The rows are grouped in 3 different ways at once. Each group adds its own fixed numbers to the row, and there is some noise. The rows also spread widely along 14 directions, which tell nothing about the answers.
In the rows, zero is written as 128.
Some rows, each with its group in each grouping after it:
[160 135 162 133 178 173 135 119 152 123 158 137 103 118  99 151 177 100
 110 109 112 165 157 150 108 132  65  84  83]
sedu j341 j120
[142 107  99 177 154 186 176 110 106 142 120 155 146 109 132 131 154  85
  98 131 131 117 176  78  84 168 108  81  79]
Kaga j759 j532
[159 148 193 102 184 183 130 162  85 150 123 106 147 125 170  99  93 112
 115 140 129 183 135 128 140 132 109  87 128]
fem j759 j532
[103 181 103 122 139 189 159 149 137 131 119 111 135 158 140  75 153 130
 126  86 178 120 142 165 132 129  98 118 134]
fem j954 j385
[133 130 158 109 170 144 106 137 107 135 131 101 113 120 155 155 123 128
 118 144 109 150 122 142 127 127 117 132 145]
Rek j706 j120
[102 113 157 111  76  41 108 111 134 138 150  75 142 134  86  79 115 119
 119 148 107 125 112 121 131 103 141 184 123]
mogob j248 j385
[116 123 133 113 145 157 144 148  59 119 144 130 119 141 146 186 133 136
 147 157 106 116 113 126 108 136 104  95 164]
mogob j233 j120
[100 123 100 108  88 154 189 116  83 143 152 141 148 170 161 122 122 125
 185 138 107 103 117 146 128 122 100  92 150]
zun j341 j120
[140 141 158 150 127 153 139  89 148 164 138 146 169 110 117  97 125 114
 100 145 113 141 144 103 112 115 113 112 115]
zun j706 j532
[122 114 155 106 157 126  70  97 119 149 100  98 100 138 181 176 126 120
 114 146  69 143 126 162 156 144 132 162 119]
Kaga j248 j120
[149  95  92 156 102  76 142  95 122 121 120 151 170  79 126 128 127  94
 109 137 133 132 148  61 108 149 132 122 108]
sedu j233 j532
[111 110 131 152 113 166 161 116 135 137 134 184 151 121 101 121 135 111
 123 129 142 123 159 146 116 128 116  90  83]
Rek j954 j120
[167  82  93 169 144 122 163 143 100  96 127 104 105  83  88 107 138  98
 133 135 166 161 142  91 107 155 152 132  70]
fem j759 j385
[105 110 137 118 101 109 148 122 145 130 137 160 166 112 145 143 116 109
 147 131 142 145 144 175 119  94 120 145 114]
mogob j759 j532
[ 85 119  79 112  77 205 206 166 123 117 178 162 121 119 104 146 117 131
 176 122 163 151 140 130  65 134 114  48 123]
mogob j341 j385
[ 84 120 170  86 153 113  71 165 144 130 147  84  71 167 102 141 142 109
 111  99  69  98 116 163 157 150 139 124 127]
zun j954 j120
[152 100  88 129 153 155 153 131  69  85 131 129  76 121 138 191 147 134
 176 144 132 162 115 146 133 153 120 119 113]
Kaga j233 j120
[149 130 127  99 110 100 168 114  74 137 126 142 212 143 217  81 100  95
 141 123 136 139 137 122 150 117  68 103 138]
sedu j706 j385
[106  99 143 128 138 102 119 151 195 119 151 104 108  82  83 107 122 101
 116 116 157 158 146 176 112  99 162 169  86]
Rek j706 j385
[147  72  74 124 145  84 153 127 147 117 139  88  98 118 139  88 134  64
 154  83 114 131 129 126 153 159 162 124 102]
zun j341 j120
[142 146 185 112 177 173 103 148 119 125 134 126 100 144 114 155 162 115
  94 111 103 152 149 130 133 160  75  86  90]
sedu j759 j532
[155 190 121  83 146 192  98 115 120 153 124  96 132 130 195 124 103 153
 128 120 109 195 108  94 133 152  99  86 201]
zun j233 j120
[135 114 104 138 154 114 142  99 188 136 153 138 121 114 131 140 141  98
 133  96 102 122 125 156 136 124 139 115 138]
Rek j248 j120
[122 153 131 126 114 129 129 104  94 125 131 156 184 120 176 184 136 139
 128 158 134 130 138 145  87  90  60 139 161]
zun j233 j385
[127 164 128 109 125 123  72 113 159 135 123  76 114 111 133 143 140 144
 108 124 122 170 125 129 112 124 114 169 157]
zun j341 j120
[146 147 160 149 127 133 162 115  90 129 137 147 152 132 101 113 132 150
 135 162 140 134 109 128 149 105 115 134 126]
sedu j706 j532
[156 115 121 157 210 162 196 116 105 142 142  75  99 153 138  86 164  88
 147 121 110 105 123 142 146 140 144 132 114]
mogob j759 j532
[164 102 111 159 159 124 127  86  91 131  90 107 135 103 171 131 140 109
 110 154 135 152 148 113 122 146 126 165  88]
Rek j248 j385
[160 134 100 135 152 102 139 128 118 105 128  75  91 148  96  79 161 127
 140  98 136 136  97 121 177 155 146 147 134]
mogob j248 j120
[146  75 166 142 176 112 117 145  98 100 105 122 116 122 107 112 176  62
  92 109 143 141 185 155 133 153  95 136  17]
mogob j954 j120
[ 98  97 147 139 157 143 121 117 132 132 118 151 113 148 134 170 177  91
 105 113  93  81 168 172 126 147  94 124  76]
Rek j759 j120
[162 161  85 183 103 152 138  44 132 153 108 143 168  99 124 118 150 140
  98 148 131 140 138  57 100 142 106 128 139]
fem j954 j120

New rows. What belongs after each?
[141  98 102 132 137 135 132 134  86 114 129 104  94 100 136 176 127 121
 132 154 121 150 127  93 101 163 138 119 111]
sedu j341 j385
[103  74 134 113 106 101 154 144 105 114 147 154 112 154 113 137 107 113
 164 131 101 101 105 157 175 144 163 102 102]
mogob j248 j385
[128 118 142 126 145 133 141 104 141 138 154 110 111 139 123 133 156 100
 140 123  91 131 139 153 119 122 105 136 100]
zun j759 j532
[112 201 156  75 140 165  47 126 136 166 139  37 103 119 161 176 114 170
  99 152  85 188 108  96  77 127 110 157 211]
zun j759 j532
[124 154 127 158 148 130 135 133 103 135 128 125 150 130 115 135 136 142
  96 146 140  82 112 105 120 123 132 129 166]
Rek j954 j385
[134 131 123 143 143  90 164 121 107 114 135 141 159 150 138 120 153 105
 131 114 132  86 119 146 158 115 101 137 136]
Kaga j706 j532
[109 118 106 127 108 101 181 116  95 132 144 126 154 150 144 117 140 109
 157 134 122  86 122 143 130 111 107 129 146]
sedu j341 j120
[125 173 165 122 148 105 112 118  86 133 103 114 181 156 170 123 146 142
 107 144 136 103 116 161 153  94  86 174 180]
mogob j233 j120
[172 160 205 126 153 119  97  96 140 142 142 129 148 126 114 127 125 140
 104 144 103 172 111 140 162 101  89 124 137]
Rek j341 j120
[141 100  77 114 110  69  95 129 191 126 115 100 134  77 138  87  96  90
 105  77 140 169 138  81 144 170 178 132 130]
Rek j759 j120
[185 104 156 136 170 130 123  77 119 135 132 134 113 119 152 158 128 115
 141 146  83 173 118 145 168 132 119 125 103]
Rek j759 j120
[139 136 141  86 138  77  94 102 169 120 133 126 140 140 179 155 144 101
 129  79  99 151 135 173 164 125  73 144 128]
Rek j759 j532
[ 88 117 137 117 119 158 130 132 138 139 158 175 150 107 137 196 131 102
 102 135 103 108 166 121  60 131  84  67 124]
sedu j233 j385
[ 98 131 143 126 134 198 113 172  85 143  91 117 114 111 132 142  89 161
 112 172 154 150 122 118 122 153 187 121 140]
mogob j341 j120
[138  85  72 147 104  63 155 119 107  97 109 149 161  88 141 126 124 103
 146 128 166 130 135 121 135 129 147 155 121]
sedu j233 j120
[150 122 154 163 133 120 156  93 107 127 133 175 178 103 121 154 140 124
 125 165 143 144 143 151 110  87  90 140 103]
Rek j248 j532
[139 105 135  99 137 140 110 120 148 125 142  85  84  89 124 131 108 130
 157 145 126 220 125 160 123 118 150 154 107]
Rek j233 j120
[141 118 147 129 176  94  85 142 151 119 118  96  93 134 125 132 132 110
 106 104 104 113 109 147 183 147 167 155 123]
zun j759 j385
[123  68 157 141 108  45 157 134 140 124 165 119 165  84  81  76  95  72
 133 150 145 136 138 150 111  74 159 158  82]
fem j954 j385
[101 150  44 114  80  78 113 127 182 102 137 141 139 109 134 165 146 128
 127  70 139 111 119 102 113 148 121 131 185]
zun j706 j532
[148 165  90 147 110 148 163  88 113 129 115 134 154 116 159 137 125 166
 156 156 168 155 108 137 133 105 122 157 159]
sedu j341 j385
[117 140 209 143 146 167 107 144 140 149 141 160 144  93  83 157 104 146
  87 178 133 155 137 156 103  89 138 119 112]
sedu j248 j385
[ 84 146  95 156  74 120 139 118 139 124 117 140 112 157  60 122 144 172
 134 130 136  77  96 117 167 144 173 159 138]
Kaga j759 j532
[105 135 128  84 137  91 139 164 105 110 133  98 141 165 171 122 144 100
 143  87 134 110 127 169 148 127  93 140 149]
mogob j759 j532
[125 110 123  93  83  84  85  75 161 111 116 144 110 128 147 168 139 121
 147 107  87 170 131 151 168 152  99 147  88]
fem j233 j532
[150  93 106 138 147 101 149 126 154 125 132 147 163  76 163 122  94  90
 133 120 157 159 138 151 129 110 158 128 120]
Rek j248 j385
[114 156 137 108 109 104 152 190 109 111 137 157 176 130 116 109  96 140
 129 112 175 117 103 125 154 118 133  92 177]
sedu j341 j532
[124  89 154 127 150 113  81 166 127 118 126 102  68 102  74 148 106 125
 102 141  99 140 106  93 152 174 204 129 102]
zun j706 j532
[159 162 151 125 159 194 132  93 109 159 144 102  92 163 127 130 135 151
 127 142  68 140  91  92 161 163 120  77 160]
mogob j341 j120
[111 102 125 138 186 167 162 201 139 118 147 106 102 117 102  95 139  73
 110  93 158 107 156 145 105 146 150  86  92]
zun j341 j385
[128 132 118 134 131  80 137 117  82 101  86 175 177 163 185 162 168 112
 126 103 139  77 140 162 178 138  73 150 120]
sedu j759 j532
[ 89 147 157 138 132 159 146 119 134 168 176 114 109 158  69 124 143 136
 103 144  64  61 107  84 110 141 130  85 159]
Rek j706 j532
[127 141 130 128 135 134 141 122 119 151 104  93 157 132 155  69 121 116
 115 128 148 139 136 120 140 131 140 156 129]
mogob j759 j532
[175 120 127 151 159  85 132 101 139 108 117  92 108 117 105  89 159 116
 138 119 146 162 119 161 177 115 141 194  97]
sedu j759 j120
[107 149 117 143 130 178 164 132 103 122  94 147 142 152 157 127 144 151
 150 132 182 121 133 198 152 111 124 163 118]
mogob j759 j385
[118 154 115 123  95 111 156 120 114 112 137 132 161 151 133 120 147 133
 143 121 159 124 129 160 129 102  72 144 130]
Kaga j341 j385
[116 156  96 106  73 133 139 117 103 113 149 108 121 122 115 153 129 183
 176 156 153 182 102 143  99 100 103 158 168]
Rek j248 j120
[113  98  88 110  89 148 157 140 116 113 128 171 143 129 141 125 132  98
 144  93 141 146 159 121 120 168 100  66  92]
mogob j248 j120
[107 169 117 128 130 128 139 143 159 107 128 141 126 149 106 133 169 144
 134  90 163 108 120 188 155 110 105 142 152]
sedu j341 j120
[142 151 143 140 101 179 158 102 149 125 181 157 106 109  69 178 118 182
 168 172 130 186  89 146 114  92 130 110 143]
mogob j341 j385
[116 112 142 132 150 136 135 136 129 133 122 125 137 131 135 100 137  84
 102 112 122 106 157 132 128 145 116 107  93]
fem j233 j385
[139  82 137 121 112 109 142 121  54 117 112 141 155 120 168 135  93 111
 147 171 131 150 134 126 142 133 123 129  90]
Kaga j233 j385
[127 139 153 145 122  94 119 123 139 139 121  99 150 109  90  83 131 123
  95 141 146 136 136 111 129 114 142 174 115]
sedu j759 j532
[173 141 171 154 170 104 138  76 180 149 165 167 176  90 127 148 114 112
 118 144 109 150 112 155 138  69 125 125 152]
Rek j954 j532
[134 108 120 137 176 125 146 128 129 113 150 127 112 129 139 163 157  84
 128 112 116 110 138 168 123 127 107 121 104]
Kaga j954 j385
[114 155 100 129 102 114 134 135 116 120 115 108 161 125 124  87 136 133
 120 121 183 139 136 134 119 113 112 162 141]
Kaga j954 j120
[144 139  80 158  93  94 143  84 152 114 136 147 151 125 101 121 166 125
 132 104 134 118 128 109 131 127 101 142 135]
zun j759 j120
[100 146 156 110 145 156 123 136 194 123 125 177 150 115 148 144 134 125
 136  99 164 156 153 250 145  76 105 140 120]
Rek j233 j120
[105 187 149 100 125 146  85 112 163 157 123 109 137 156 135 106 137 147
  91 103 102 120 124 121 149 139  98 117 174]
Rek j233 j120
[130 116 129 114  94 108 156 100 121 136 169 132 133 155 118 105 115 115
 150 128  84 121 105 111 154 134 112  96 124]
Kaga j706 j385
[137 172 106 133 123 158 106  94 155 124 102 132 123 132 142 127 152 158
 112 104 146 155 129 132 154 149 101 143 125]
Rek j706 j385
[112 146 148 135 110 134 132 108 151 146 141 184 175 119 122 156 117 130
 111 135 121 118 128 132 124 111 122 102 149]
mogob j954 j532
[ 98 128 127 116 110  88 136 148 154 118 122 151 152 143 125 109 131 114
 126  91 148  98 130 161 169 129 127 129 123]
Rek j341 j532
[ 82 165 142 170  96 124  98 112  87 126  83 170 163 142 103 189 159 185
  89 179 148  74 124 149 123 105 113 188 150]
Kaga j248 j120
[130 133 104  73 107 135 100 140  76 112 120 114 116 141 182 165 113 138
 152 118 115 172 115 117 140 165 100 102 152]
zun j954 j120
[147 163 133 134 151 199 111  55 144 166 118 122  93 153 158 169 151 150
 126 137  60 140 112 125 155 157 107 105 145]
fem j341 j120
[124 120  92 139  93 121 146 103 154 111 138 153 135 104 109 134 136 133
 141 123 153 147 135 131 119 124 120 131 111]
Rek j233 j385
[133 110  88 111  79 150 159  88 113 130 133 133 116 118 137 127 118 132
 174 141 127 187 129 115 128 151 129 116  93]
sedu j954 j532
[159 136 117 143 159 115 108 139 144 103 121 129 129  99 123 146 144 115
  92  99 155 149 138 109 133 151 114 124 120]
Rek j759 j385
[153 171 136 121 106 115 114 111  92 138 118 138 179 111 157 152  85 176
 125 166 133 165  81  88 144 118 138 130 208]
mogob j248 j532
[ 78 100 130  97  70 123 138 143 125 128 142 145 131 125 110 128 104 126
 154 136 135 147 139 151 121 128 135 121  92]
Rek j954 j532
[ 72 167  70 128  55 136 148  95 105 145 144 132 131 154 125 196 130 185
 150 164  96  70  83  84 101 137 129 129 213]
Kaga j341 j532
[126 155 146 121 128 179 149 163  77 131 122 135 159 118 135 129 117 143
 118 151 167 162 143 111  97 128 101 105 133]
sedu j759 j532
[ 77 123 153 117 133 182 159 175  96 117 114 166 148 119 147 160 118 136
 151 153 183 142 151 216 108  92 127 140 111]
mogob j233 j532
[108 116  59 158 124 132 176 100 156 132 137 131 138 102 141 151 156 107
 142 121 141 103 140 141  85 117 137 143 150]
mogob j341 j120
[118 145 180 136 105 153 147 128 106 144 107 167 174 150 112  84 116 137
 113 145 149 129 135 140 166 123 117 112  97]
mogob j341 j532
[130 107 120 144  92  94 112 103 110 121 121 118 101 122  73 133 137 146
 127 155 109 134 109  96 148 152 157 151 106]
sedu j248 j120
[119 123 161 146 111 127 102 101 134 161 109 122 153 108 112 110 112 127
  87 161 116 138 140 101 122 129 152 153 118]
mogob j759 j120
[160  98 121 138 191  97 134 114 136 112 118 104 109 122 159 142 164  74
 121  97 112 124 139 150 154 150 125 144  95]
mogob j341 j532
[107 164 116 143 146 228 154 144 141 135 152 166 130  85 125 216 127 166
 131 158 161 157 135 158  50  97 113  94 177]
Rek j341 j120
[129 119 164 128 166 104 118 146 112 124 133 165 143 118 143 198 115 120
 114 142 101 102 109 146 147 123 141 109 156]
sedu j248 j532
[127 146 105 129 158 131 122 104 143 133 153 108 113 108 143 197 155 125
 126 134 103 125 119 138  88 114 111 137 177]
sedu j954 j120
